All groups share one centre, and each spreads out both ways along 11 directions, with some noise.
In the rows, 128 means zero.
Known rows, each followed by its group:
[145 114 122 145 140 116 131 153 118 150 152 126 134 104 109 172 121 152
 126 168 151 125 139] | Zol
[126 142 147 136 105 147 173 136  77 147 124 119 142 113 152 164 139 142
 133 185 147 105 125] | vesed
[139 126 147 102 155 138 132 141 139 131 121 119 122 158 124 154 107 151
 121 147 114 176 112] | dibat
[128 139 165 102 158 105 132 139 152 134 105 121 135 181 119 149 121 164
 141 161 101 149 138] | Tud
[135 144 121 126 138 127 101 193 120 141 130 150 130 136 126 130 121 185
 155 149 126 139 117] | Zol
[145 113 137 157 139 140 138 138 125 157 149 113 119 111 125 144 130 109
 122 163 139 125 122] | Zol
[ 88 162 118 137 126  83 178 108  65 126 130 121 130 137 134 156 156 174
 127 205 109 126 149] | vesed
[ 86 124 113 111 128 142 147 147 127 146 136 154 135 108 165 130 130 121
 137 150 141 144 132] | dibat
[139 112 105 128  61 146 150 170 150 129 128 104 162 116 125 132 143 149
 132 122 168 135 126] | Zol
[135 124 116 116  94 138 124 149 130 132 120 138 158 117 136  83 123 115
 152  99 127  86 138] | Zol
[151 112 142 119 133 136 124 129 106 144 131 128 146 123 119 143 105 136
 127 151 118 117 130] | Tud
[107 147 134 123 119 146 130 136 116 105 118 134 130 130 135 137 150 143
 129 116 158 140 111] | Tud
[143 119 125 108 113 114  86 168 114 126 122 161 200 115  95 112  99 142
 160  99 130  60 153] | Zol
[144 145 143 105 158 126 114 128 138 106 123 102 130 170  90 117 125 153
 139 151 122 157 135] | dibat
[137  68 153  58 128 140 143  98 167 151 107 143 164 131 167 144 106 100
 125 126 126 113 164] | Tud
[155 107 128  99 143 114 108 129 140 127 127 141 158 128 109 100  94 110
 137  97 120  87 154] | Zol
[132 119  99 115 117 121 113  93 132 159 151 117 128 131 105 102  94 171
 163 149 131 122 174] | vesed
[110 163 121 134 129 137 106 135 109 127 118 142 136 117 113 145 126 144
 158 176 124 128 143] | dibat
[112 152 111 140 133 112 153 147 198 138 111 124  90 120 154 147 152 100
 136 133 146 127 143] | vesed
[135 126 143 107 158 127 110 141  76 111 121 153 152 120 121 173 124 153
 116 158 125 135 117] | vesed
[122 119 142 119 114 145 150 147 134 130 125 121 139 129 148 134 159 132
 129 128 169 126 125] | dibat
[134 119 156 113 145 135  94 143 145 105 109 146 140 151 133  96 162 114
 132 119 120 137 123] | Tud
[127 135 137 107 164 142 131 102 111 124 123 146 110  95 136 136 114  92
 127 100 165  85 140] | vesed
[122 143 127  92 153  93 165 116 164 135 115 114 123 139 119 178 104 153
 137 135 147 118 170] | vesed
[141 138 113 160 131 114 131 145 138 150 143 121  85 119 129 154 125 154
 126 121 141 136 116] | Tud
[126  96 122 107 114 140 134 163 125  96 134 130 161 139 137  76 156 119
 110  90 146 139 106] | dibat
[140 125 130 128 132 122 128 165 120 160 135 140 126 144 140  95 119 155
 151 128 119 103 128] | Zol
[147  82 151 136 169 137 100 154 117 125 153 150 143 109 116 153 120 103
  98 118 141 144 104] | Zol
[ 87 118 158  86 161 117 151 103 129 165 124 156 128 144 152 165  95 165
 139 136 139 122 154] | dibat
[122 131 133 137 124 122 160 103 152 114 136  97 114 133 114  87 144  92
 123  71 167  98 136] | dibat
[119 133  90 116 139  93 131  78 138 136 147 114 114 127  99 132 108 153
 135 152 125 131 179] | Tud
[110 125 145 124 147 114 134 124 116 120 123 144 132 128 140 117 170 118
 127 128 149 110 135] | Tud
[133 127 142 106 148 117 156 154 152 136 106 133 127 129 148 175 108 110
 112 109 125 124 113] | vesed
[150  69 138 139  78 135 113  80 117 140 129 140 152  88 146 131 163 117
 116 112 159  83 150] | Tud
[115 131 144 130 118 108 155 152 165 132 109 118 131 151 143 128 173 136
 138 148 136 129 138] | Tud
[133 110 109 157 104 121 133 152 137 137 152 116 146 104 109 130 143 119
 128 150 153 121 143] | Zol
[151 105 151 103 123 144 112 121 138 140 109 137 160 141 145 105 132 106
 145 161 100 114 147] | Tud
[127  96 116 125 131 139  74 115 117 124 148 157 135 108 116 145 121 159
 118 123 136 161 127] | vesed
[125 119 131 101 150 128 135 108 122 115 131 132 136 112 118 151 108 115
 114 101 158 118 134] | Zol
[129 125 111 156 105 122  92 101 126 109 137 131 117 114 111 103 172 140
 132 111 150 127 139] | Tud
[101 154 153 132 177 136 146  95 127 112 139 111  99 127 100 138 121  90
 122 112 170 117 135] | Zol
[144 145 156 144 128 143 119 126 130 127 113 123 117 131 118 173 106 133
 122 121 120 139 102] | dibat
[128 106 145  90 180 131 102 148 153 129 139 144 141 148 109 126  85 128
 129 111 123 159 126] | dibat
[111 126 115 134 116 105 149 120 125 130 145 107 135 148 116 116 138 158
 128 151 126 148 141] | vesed
[126 163 143 104 125 179 154 149 136 133 116 101 127 157 130 113  75 112
 147 135 113 145 108] | Tud
[135 144 143 134 119 142 122 124 111 152 112 141 128 117 141 154 121 143
 153 165 122 106 132] | dibat
[135 144 132  45 170 133 107 131  92 126 101 185 136 126 146 127  57 139
 146  67 126  71 138] | Zol
[116 123 117 127 167 105 132 143 170 134 139 146  97 121 138 109 125  94
 119  81 141 116 129] | vesed
[116 122 143 107 161 105 155 139 156 129 124 129 124 154 129 127 105 119
 110  75 125 132 115] | vesed
[ 76 112 105 122 101 110 150 136 163 120 133 145 137 127 158  92 150 111
 119  73 137 136 126] | dibat
[112 111 116 120 117 122 143 138 160 136 126 134 122 134 154 120 129 125
 115 102 122 149 118] | dibat
[117 116 145 130 112 139 153 136 137 151 127 129 128 137 150 136 111 131
 125 106 128 129 108] | vesed

New rows, each followed by its group:
[125 149 127  88 130 161 163 101 131 127 108 112  91 140 171 149 124 134
 120 129 137 157 117] | Zol
[142 150 137 138 125 104 117 102 145 138 111 118 107 143 115 161 115 159
 139 143  99 128 143] | dibat
[119 129 175 100 162 134 132 111 108 151 123 139 140 129 121 168 112 161
 155 151 172 101 155] | dibat
[ 99 144 145 131 124 170 140 141 144 133 126 128 129 123 138 115 134  93
 145 122 161 125 123] | dibat
[ 83 135 152 120 121 161 145 126 153 127 120 133 134 138 145  95 124  87
 141  71 158 113 116] | dibat
[148 123 135 113 113 154 147 130 148 153 114 119 126 124 150 142  89 105
 129 118 116 118 122] | vesed
[129 146 129 132 137 138 114 148 165 122 117 123 112 137 128  99 151 111
 152 133 137 134 130] | vesed
[136 133 122 129  81 192 118  97 118 134 122 124 114  98 149 128 105 113
 133  98 152 124 112] | Tud
[100 127 127  88 120 140 166 146 132 138 105 143 160 116 173 147 139 110
 139 175 136 120 148] | Tud
[ 96 111  98 101 148  93 120 116 143 149 133 169 129 133 148 128  89 144
 128 117  82 144 142] | dibat
[124 131 138 130 100 149 151 136 157 169 121 118 118 137 150 134 106 136
 147 123 136 115 128] | vesed
[156 125 133  88 160 148  85 129 146 131 122 142 129 122 112 132  89 133
 148 113 148 117 143] | vesed
[153  90 124 146 101 122 137 163 146 150 136 131 151 103 147 122 159 100
 124 147 137 104 135] | Tud
[142 107 114 153 102 130 116 179 112 154 146 146 162  98 128  95 125 116
 147 128 135  78 129] | Zol
[136 124 144 112 134 140 143 132 113 125 116 128 138 119 135 171 120 127
 118 137 144 125 121] | vesed
[153 132  95 124  71 159 159 164 154 152 125  97 127 112 150 121 123 132
 145 135 150 125 130] | Zol
[156 119 129 111 160 131 109 154 135 142 135 141 124 125 123 136  99 135
 135 139 120 128 128] | Zol
[121 126 134 109 149 129 101 106 106 102 131 138 141 135 108 111 134 136
 135 130 134 131 141] | Tud
[120 142 104 155  61 143 129 150 167 112 122  93 151 135 118 121 172 135
 143 165 140 170 131] | Zol
[151 112 155 140 130 116 110 142 127 143 123 141 127 130 128 170 139 172
 121 131 133 132 113] | Tud
[114 116 145 104 172 106 135 161 137 108 130 141 148 144 124 126 150 123
 120 129 141 137 129] | Tud
[122 159 117 157 172 115 132 134  97 130 158 124  80 124 111 116 112 130
 125 118 140 118 114] | Tud
[147 138 137 127 128 137 111 128 138 153 113 135 107 133 145 142 114 144
 145 145 103 133 128] | Tud
[ 94  95 158  79 176  80 198 138 136 136 125 137 167 143 149 141 152 103
 115 153 149  95 167] | Tud
[128 129 138 122 174  95 148 191 111 108 124 153 137 121 139 171 158 121
  96 150 131 131 105] | vesed
[119 129 115 129 141 100 130 152 159 144 136 128 122 137 118 135 138 162
 142 149 140 141 150] | vesed
[130 124 135 131 149 154 123 130  66 134 145 155 112  86 137 167 100 137
 105 104 159 113  98] | Tud
[142 147 124 132 119 147 152 139 126 148 116 118 119 118 152 111 119  84
 143 155 105 102 130] | vesed
[126  97 112 125 128  85 105 134 140 121 138 146 155 138 118 101 149 138
 126 138  93 140 149] | Zol
[151 104 145 134 178 125 122 149 137 153 150 129 108 135 123 124 113 121
 118 131 132 133 117] | Zol
[116 139 134 139 122 152 108 118 118 110 130 128 124 123 117 112 167 136
 145 146 166 135 130] | vesed
[111 148 144 132 116 142 155  92 108 133 122 123 123 125 142 121 133 105
 136 140 132  98 138] | Zol
[138 127 160 107 158 143  86 147  77  80 118 147 163 146 101 138 147 162
 115 145 128 166 101] | vesed
[117 182 139 146 111 147 170 140  95 164 107 126 107 118 170 121 150 110
 168 193 127  73 140] | vesed
[152 121 124 116 118 153 102 129 120 121 125 116 152 125 104 140 128 159
 142 176 138 151 142] | vesed
[143 162 158  68 168 164 114 144 118 119 100 149 122 138 128 141  66 136
 150  77 145 103 116] | Zol
[113 142 163 136 119 142 167 109 156 116 119  79 113 169 120 125 154 129
 133 128 155 150 122] | Zol
[135 109 143  98 165 110 124 115  98 146 130 162 123 136 153 115 106 133
 127 116 107 100 136] | Zol
[115 137 150 141 148 135 104 166 102 128 130 155 138 131 122 147 131 161
 138 147 132 142 104] | Zol
[156 112 139 108 139 160  96 147 147 126 115 145 130 123 137 136  97 105
 122  99 119 140 105] | vesed
[106 128 109 131 120 129 156 126 137 132 136 128 114 103 150 124 148 108
 121 114 164 116 136] | Tud
[111 135 148  92 142 134 125 104 119 117 106 144 136 144 139 136 129 142
 137 141 125 132 141] | Tud
[166  83 131  86 130 144 122 128 133 149 127 134 154 109 131 176  47 128
 104 100 116 132 125] | vesed
[132 105 113 109 152  93 120 128 149 117 137 131 126 145 116 126 108 143
 102  94 105 157 126] | dibat
[110 124 129 129 132 107 117 144 144 137 137 141 130 156 123 128 133 180
 136 128 117 160 123] | vesed
[119  94 134 119 135 115 164 133 130 137 138 132 136 128 140 153  99 120
  91  91 126 133 109] | vesed
[110 119 132  97 120 105 143 124 153 137 114 131 136 162 147 126 145 175
 136 125 122 147 144] | dibat
[134 138 150  97 125 172 142 110 127 125 118  96 149 159 111 109  82 115
 142 125 120 136 128] | Tud
[125 137 141 143 114 138 104 120 145 128 112 142 132 130 127 112 105 105
 140  77 111 104 117] | dibat
[128 130 149 114 130 137 138 155 142 135 114 127 139 144 141 142 132 133
 135 143 129 138 121] | Tud
[167  82  99 110 124  85 106 137 136 139 135 141 141 126 131 110 138 161
 122 127 113 112 156] | dibat
[113 126 118 137 133 109 130 138 117 150 133 153 122 136 147 126 116 148
 129 139  90 134 121] | vesed
[129 120 138 114 149 132 151 120  96 132 151 120 138 107 118 114 147 122
 136 145 195  81 159] | dibat
[121 122 109 120 154 114 107 117 144  93 139 123 122 140 104  92 142 115
 120 110 123 156 132] | vesed
[136 172 135 142 141 156  99 127  97 129 124 127 130 107 100 131 117 124
 169 193 135 101 148] | dibat
[110 151 100  91 134 142 149 137 150 103 129 117 113 121 122 119 113 121
 130  68 184 131 129] | Zol
